The first 10 rows are patterns. Each new row is the sum of 3 different patterns, raised or lowered, with some noise. Before adding, each is slid sideways (what falls off one end comes back at the other) and multiplied by a number that may be negative. Names go in the order of the patterns.
Some rows, each with the names of its patterns after it:
[ 21  17  15   8  -1   9   1  15   4  -9  -2  11   2   9   5   0   7 -11
 -23  -2   2 -21 -10  28  26   5   4  -6   6 -42  -6]
nivo
[  4  -2  10   0  19 -10 -12 -21  26  25   0  -5 -11  -9   1  -6   1   9
   0  -2  -9   6 -10 -11 -42 -16  -8  -7   4  12 -22]
duz
[ -2  -3  13 -16   5 -24  23   1  -4  -1   1   5 -41  -9 -20 -34  20  10
   2  -9   2  42   4  10  32 -37  14 -26 -12 -30  16]
bizam
[  6 -42   3   2  -5   1  -3  -8  30  17   4   2 -25   1 -10   8  -3   6
  19  -2   2   5   9   7   6   9  -7 -30  -2 -23 -20]
Sidug
[  9 -34 -30  -6  11  21   6   6   2  15 -42   2   0  12   6  -4  -7  -5
   4 -42   8  18   6   5  20   2  30  26   5  29  42]
Sugud
[-17  -8  10  -4 -25  14   0  35   9  -3  -6 -42   9  -7 -17  13   0 -16
   3 -15   2   9  -2  22  -5  -4  -9  -1   5   0  11]
leger
[ -2   2   0  -1  -2 -10  -6   3  29   6  24  18  13 -28 -12   4  -2   1
  -9   4   2  -1  10  -2   4  25  27 -13 -10  37 -21]
Puluk
[ -5   5  22 -11 -37   1  42  36  33  -9   2   5   9  -7  -3 -25   5 -13
   3  -7  -7 -18  -2  -9   9  11   6  12  11  11   8]
vana
[ 13  -3  21  -5   9   9   3  37   4 -19   9 -42  13   4   7 -27   5  -2
  -9  17 -23   6 -13   4  19  -5  42   3 -15  12  28]
terom
[ 15  -2 -16  14  -2  -4  -2 -22  -5  11  42   0 -42  -1 -11   6  -2 -14
  11  -4   1  14 -33  -6   1   8   9 -12  32 -17 -15]
fatok

New rows. What belongs after each?
[ 26  -1 -66  24  51  12  25 -15   9  36   4 -12  -2 -11  45   9  -5  21
 -23  26 -28   6  40 -14  -4  24 -23  16  18  -9  24]
leger Puluk fatok
[-15  24  -8  -9  -4  15  50   6  30  47  -3  -1   3  21 -12 -34 -26 -29
 -41  37  12  12  18  33  -7  18   9  14  24  -1  14]
duz bizam Puluk
[-24 -28 -84  -9 -37 -45 -38  18  23  12  -7 -51   9 -17 -32 -26  16  18
   0 -34  28  27 -12 -26  -4  12  -6 -22 -12   3 -23]
nivo Sugud terom
[-10 -32 -31   1  -6 -59 -22 -18 -13  15 -26 -28 -39 -48  22 -23 -26  10
 -19  25 -38   9  -5 -41  15 -17   4 -20 -16 -12 -56]
leger terom fatok
[  0  48  50  30  39   8   3  29  13  -3   2  38 -30  34  13   3  27  12
  -3  32 -13  14  -3  20 -26   6  -4  26  45 -22 -11]
Puluk vana terom
[-13 -63 -29 -67 -28 -29 -31 -33 -36 -62 -19 -48 -23 -24 -33 -21 -41 -49
 -43 -66 -62 -49 -25 -30 -47 -45 -48 -31 -68 -37  26]
nivo Sidug vana
[-10  35  47 -13   2  17 -17 -13 -26 -18  -1  -3  -7  -7 -63  17  12 -17
  15  11 -12 -22  -4  32  20  -1  12 -49  -7 -45 -28]
duz leger Puluk
[-10  37 -21  21   4   0  -2   7   6  14   9  17  26   5  -6 -17  46  34
  -3  30  27  69  40 -12  14   7   2  37 -10 -25   3]
Sidug vana fatok
[  5   3  -3  30   3  -8  37 -26 -14  25  20  35   6  26 -24 -42  29  -9
 -35  22   4 -18  -4 -18  30  24  11  -3 -63   5 -11]
leger vana fatok
[ -5  -2 -33 -37 -60 -65 -25  -4  -7 -21 -34 -53 -35   9 -69   4 -25  -8
 -21  27 -27   4  15 -48  -3  10  -2 -78 -70   7 -21]
nivo Sugud terom
[ -6  22  17  65  42  18  24  12  38  38  22  -4  70  39   1  19  67 -24
  31   1  18  21  19 -26  10  45 104  67  41  24  26]
duz Sugud Puluk
[-14   2  -9  17  30 -17 -25 -18 -26  -4  22   9 -37 -26   3  -7  10 -14
  33  -4 -44  -4 -33 -14 -55 -14 -15  -7   4  23 -41]
nivo duz Sugud
[ 47  -2 -18   3   9  15  12  16  29  45  48  33  41  58  -2 -18  15  62
  49  25  15  25  21  29  33  10  34  50  46  11  21]
nivo duz Puluk
[ 12   2  41   7   5  41  80   3 -11  56 -15  22  18  21  25   0 -11   2
 -54  62  11  66  11  14 -21 -44  37 -23   0  -1  14]
leger Puluk terom
[-32  14  32 -97 -13 -10 -15 -15 -22  62   9   0   3 -70 -36 -35 -36 -24
 -38 -14 -17 -41  10 -20  -2  -9  17 -43   5   9 -49]
nivo bizam Puluk
[  6  57  14  62  19  23  30  30  28   4  -7  27  -3 -14  60   6  59  30
  32   9  26  54   0  26  46  10   0   2  40  22  12]
bizam leger Puluk
[-12  21  10   3   4   8   5   9   8   2  13  -5  -7 -27  40  75  17  13
  32  19 -40 -32   6  10  14  -3  49  23 -20 -13 -53]
nivo duz Puluk
[ -9   6  16   7 -14  -5 -13   8 -12  -8 -20 -24 -14 -17 -40 -11 -19  54
  46  -5  11 -35  -8 -10 -30  24  13  -9  -1 -17 -25]
nivo Sidug leger
[-32 -13 -22  30 -17 -39 -20 -16 -22  13   3  -5 -17 -24  32  -8 -29 -20
 -25 -14  11 -45   0  15  -3 -16  -4   4 -42 -32 -32]
nivo Sidug Puluk
[  3  20  13  47  38  10 -21  20   6  -3  17 -24   8 -24   2  23  20  29
  -7  11  26  39  -2  -7  28   0   4  -1  13  39   3]
duz Puluk terom
[-16 -35  46  11 -23 -32  -1   6  -1 -74 -57 -29 -23 -45 -16  25  24  -7
 -22 -38  -2 -13   3  -2  37   3   5 -17 -17   8 -14]
duz Sugud vana
[ -9   8   5  10 -13 -64  11  -1 -32 -52 -25 -23 -37  25 -28   3 -16 -21
 -17  50 -11 -13  -7 -24  14  -2 -24   8   2 -22  26]
bizam terom fatok
[-19 -15  -5 -23  46 -20 -36  -2 -15 -36 -39 -43 -32   3  -2 -69 -39  34
  36  -4  -8 -36 -13 -13 -27 -17   6 -18  17  -8 -14]
Sugud leger fatok
[-37  18 -10  12  27  21  29 -37 -33  11  33  25  -8  56   2 -15  -5  -4
  42   3 -19  22 -23  21  13  18 -37  -9   8 -16  12]
nivo duz terom
[-13   7  19 -14   2   4  36  25  15  37   8  11  -1 -14  22   8  15 -23
   2   5  11  -3  15  31  35   8   9  13 -35  25 -12]
Sidug Sugud leger
[-59 -45 -36  28  27  17 -16  12  11   4   1  44  15   6   2  42  26   9
   8  -7 -10  -2   2  -5  15  12   1 -13   9   5  -5]
nivo duz vana
[-17  -7 -13 -28 -16 -28 -11 -14 -14 -59   3   7 -51  37  -6 -36 -11 -14
  -1  -3 -17 -39 -44 -31  14 -12 -15  -7 -13 -25 -24]
duz Sidug Puluk
[-19   9 -15 -44 -26 -40  46  -7 -29 -53 -37  16 -22  -2 -41  -3 -26  11
 -26 -18  24 -16   0  10  22   0 -26  -6 -38 -10 -16]
Sidug vana terom
[ -1  -2 -28 -20 -26   7  10 -75   7   9 -13  27 -10   4  28  -6  -9 -48
 -14  17 -22 -19  19 -13   3  -6   2   6 -25  15 -10]
leger Puluk fatok
[ 61  35  15  29  51 -11   3  23  14  43  21  24  35  20   7  21 -11  39
  25  26   2  23  15  38  56 -21  50  54  41  93   6]
Sidug vana terom
[ 10  24  23  -8  -7  -7 -30 -48  26  12 -16  21  55  54  24   2   8   3
   7  14  -9  34  26  21 -27  28  16   5  20  12  43]
nivo Sugud Puluk
[-15 -31 -46 -13 -15  23  -8  13 -10 -10   6 -38  20  10 -10 -10   5 -24
  22 -14  -8  -2  11  11 -46 -10  -9  -8   1   1 -22]
Sidug Sugud leger
[  4  16  15  43  -1  -7 -14   5 -20  28  -1 -14  16  24  20  15  16   4
  35  -1 -44 -22  36  55  21  12  -5   9  28  16   4]
Sidug vana fatok
[-43   4  14 -17 -18  -3  -4  41 -22 -10 -20 -41  13 -23   6  -6 -31  -1
 -19 -62   3  -5 -37   2  -5  -1  -2  31 -12 -40 -36]
nivo leger fatok
[51 33 20  6 38 18 45 11 37 19 52  6 24 53 24 45 34 19 51 15 39 68 -5 -3
 25 78 57 47 17 12 21]
duz vana fatok
[ 10  -7 -33  -5  21  14  46   5  17  26 -56  34  44  15  60   5   8  17
  14   4  13  13  19  38  14  22  13 -12  12 -35 -10]
nivo Sidug terom
[-20   4 -43  -1  29   6  26 -15  26   1  -9   8   5   7 -40   7  -7   1
  32  16  16 -24 -25  55   4  -2  13 -17  20 -17   3]
nivo duz bizam
[-18  10   6 -26  46  39  13  16  25   1   5  18   3   8  41  -7  30   4
 -22   8   3  37  15  48 -24   0 -22  -2  20   3  -1]
nivo Sugud terom
[-26 -13 -34  -1 -24 -34 -26  12 -30  16  -1  11 -36 -30 -14 -39   8  -1
 -21 -67  -9  -2 -16 -30 -12  20   2  22 -14 -59 -27]
bizam Puluk fatok
[  -5   37  -14   -3   31   -4   -3  -15  -16  -31   20   -6  -31   11
  -31  -20  -42   24    8  -21  -16   -9   -3 -106   -9   22  -34  -30
  -24  -44    0]
nivo bizam vana
[ 15  -3 -16   2   7  -7 -27  42 -43 -28 -26  -4 -45  14 -13  13   4   7
   2 -54  -7  24  23   2 -13  18 -56 -19 -12 -30  15]
duz bizam fatok
[ 42   4 -31  42  -3  38  21  55   3  38  31  25  33  21  33   0  31  45
  24  36  17  84  37  32  54  -9   1  43  31  12 -24]
duz bizam vana
[ 31  42 -16  56  -5   0 -41  26  16  29  24   8  17 -14  23  11  11  32
  29  25 -18 -26  -4 -40  13  26 -32  11  16  33  -3]
bizam Sidug Puluk
[ -8 -24  15   8 -40  -2  34 -22   4  22  -8  -3 -10 -23  59  21 -26 -45
 -52  41   0   5 -33   5  14 -25   4 -26 -30   4 -29]
duz terom fatok
[ 14  10 -16  14  -2  14   9  16   4   3   3  19 -24 -12 -15 -17 -55 -39
   1 -12  -8 -38  24 -14  25 -16  -5  19 -22 -15 -54]
duz bizam fatok
[-34 -20 -72 -31 -19 -31 -11 -15 -42 -60 -30   4 -20 -27 -82 -37 -44 -18
  -6 -55 -19 -50 -50 -26 -21 -64 -39 -64 -73 -34 -64]
duz leger terom
[ 15  -7  -6  15  -7  11 -28  23  25  17 -27   0  42 -10   7 -14 -37   5
  -2 -10 -27 -19  32   5 -15 -11 -33  -2 -23 -18 -19]
duz bizam vana
[ -2  13 -42  -2  21  -9  22 -29  -8  10 -30  -4  -2 -11  14 -39   1 -15
 -15   6  -8   1 -12  -9 -50 -38  14 -18 -39  20 -23]
Sidug Sugud leger
[ 11 -54  24 -34  -4 -25  -8  -4  15   9  16   1 -11 -23 -19 -22 -19 -13
 -33  -3  -6 -31 -28   5 -24  12  10 -47 -32  10   2]
Puluk terom fatok
[  4 -13 -20  -6  12   1  15   1 -19  36   2  21   9  43   9  -4 -24   2
  42  18  13 -26  -1   7  11   8 -16  18  15  14  34]
duz bizam vana
[-18 -26 -30   9   2  14 -25  34  30  -1  28  41  -5  18   6 -11 -18  23
  12  17 -17 -25  52 -19  47  -3  -1 -16  14  -4 -34]
bizam vana terom
[ -4 -23  -5 -44  -6 -33 -29 -15 -35 -23 -29 -31 -26 -44 -47  23  12 -24
 -10 -57 -36 -57  21   1 -41 -23 -33  -9 -12 -19 -15]
nivo Sidug vana
[ 18 -22 -43  39   3 -28 -44 -23 -33 -28 -22 -12  -2 -26 -29 -13 -75  -2
 -27 -25 -41 -10 -26 -11 -30 -47   2 -22 -14 -37 -25]
nivo leger terom
[-21 -18 -17   0  24  24  32 -17  -9  46 -19 -13 -18 -10   1   9   4 -25
  28  65 -42 -15  20 -13  24  -8 -12  29 -13   3  -3]
leger Puluk fatok
[-12   1   0 -52   9   1   2  -2 -32 -29 -22   5   7  -2   3 -17   3  -7
   8 -22  -4  -4  39   1 -18   0 -37  36  -5   4  52]
Sidug leger terom
[ -7   6 -12  28   1   9   8  -8  24  19  47 -10  -1  -3  64  14 -12  19
 -67  24  13 -12  55   7 -31  40 -38  14  18 -14   1]
Sidug leger terom
[ 41  13  10  49  11  -2   5  17  -3   3  37 -48 -25 -10 -29 -15  39  16
  17  12 -26  16 -41  12  17  45  55  -6  22  -3  28]
Sugud terom fatok
[ 32  15 -12   8  -5  -9 -36 -16 -39 -16 -26  37  19 -34 -64 -20 -28   8
  -5 -13   5  -2  13  16 -44 -10  12 -22 -36 -18  59]
nivo vana fatok
[-67 -95 -29 -65 -22 -19  23 -29 -34 -39   3  -9   5 -33 -52 -55   1  19
 -16 -24 -20 -38 -20 -18 -12   6   5 -11 -30 -22 -23]
nivo duz Sidug
[ 45   0   5 -11 -44  22 -12  -8  -7  -2  10   0  31  12  -4  10  21 -16
 -12   7 -24   7  32  37  19   1 -11   8 -96  12  19]
nivo leger terom
[-35 -30  -6 -80 -14   3 -14 -56  -3 -27 -53 -11 -17 -17 -27 -28 -52 -59
   2 -48 -36 -34 -16  -2 -20 -19  10 -27  -1 -20  -4]
Puluk terom fatok
[ 10 -13  49  35   3  11  45  31  14  38  54  22 -12 -34 -59  -3  80  17
 -13  29  23 -16  -9  13  15  10  40   6 -26  -5 -65]
Sugud Puluk fatok
[ 22  -9 -18   9  12   6  11  22  29  25 -26   5   0  27  -1 -13  11  47
  15  51  17   5  -3  22  14  29   0  33 -18   8  14]
duz leger vana
[ 23 -30  -7   2  10  47  13 -10  10   2  21  -1  34  23  16  -1   5 -16
  10   9   7 -10   3 -12 -31  19  57  12 -22   1 -26]
leger Puluk vana
[-40  -3  27  11   7 -27 -13  -2  -6   6 -27  -2  -1  -5  -3 -13  19 -23
 -14   4  -3 -36 -34  -7  15  27 -23 -12  12  33  -6]
Sidug Sugud fatok
[ -2 -29  15 -24   0  -7  -2  18   9  -2   8   5  17  17  23 -10 -23  21
 -41 -42   8   4  43  53 -26   2 -17  -8  17  21   7]
Sidug leger vana
[-18  27  30  38  16  36 -20  18  16  21 -21  11  37  -4  18  64  23  12
  19  29  13 -44  13 -11 -26  45 -35   3   1  44  18]
bizam Sidug Puluk
[ 49  29  67  16  -4  21  66  36  37  48  13  68  54  62  40  15  34  32
  31  55  29   9  31  34 -28  25  23   7  39  23  61]
nivo Sidug terom
[-10  13  36  16 -10   7 -24   3 -20 -19 -18 -10  -8 -25  -3  18 -18 -13
  -5   2 -27  -8  -1  16  19  32 -11 -16  11 -10 -26]
nivo vana fatok
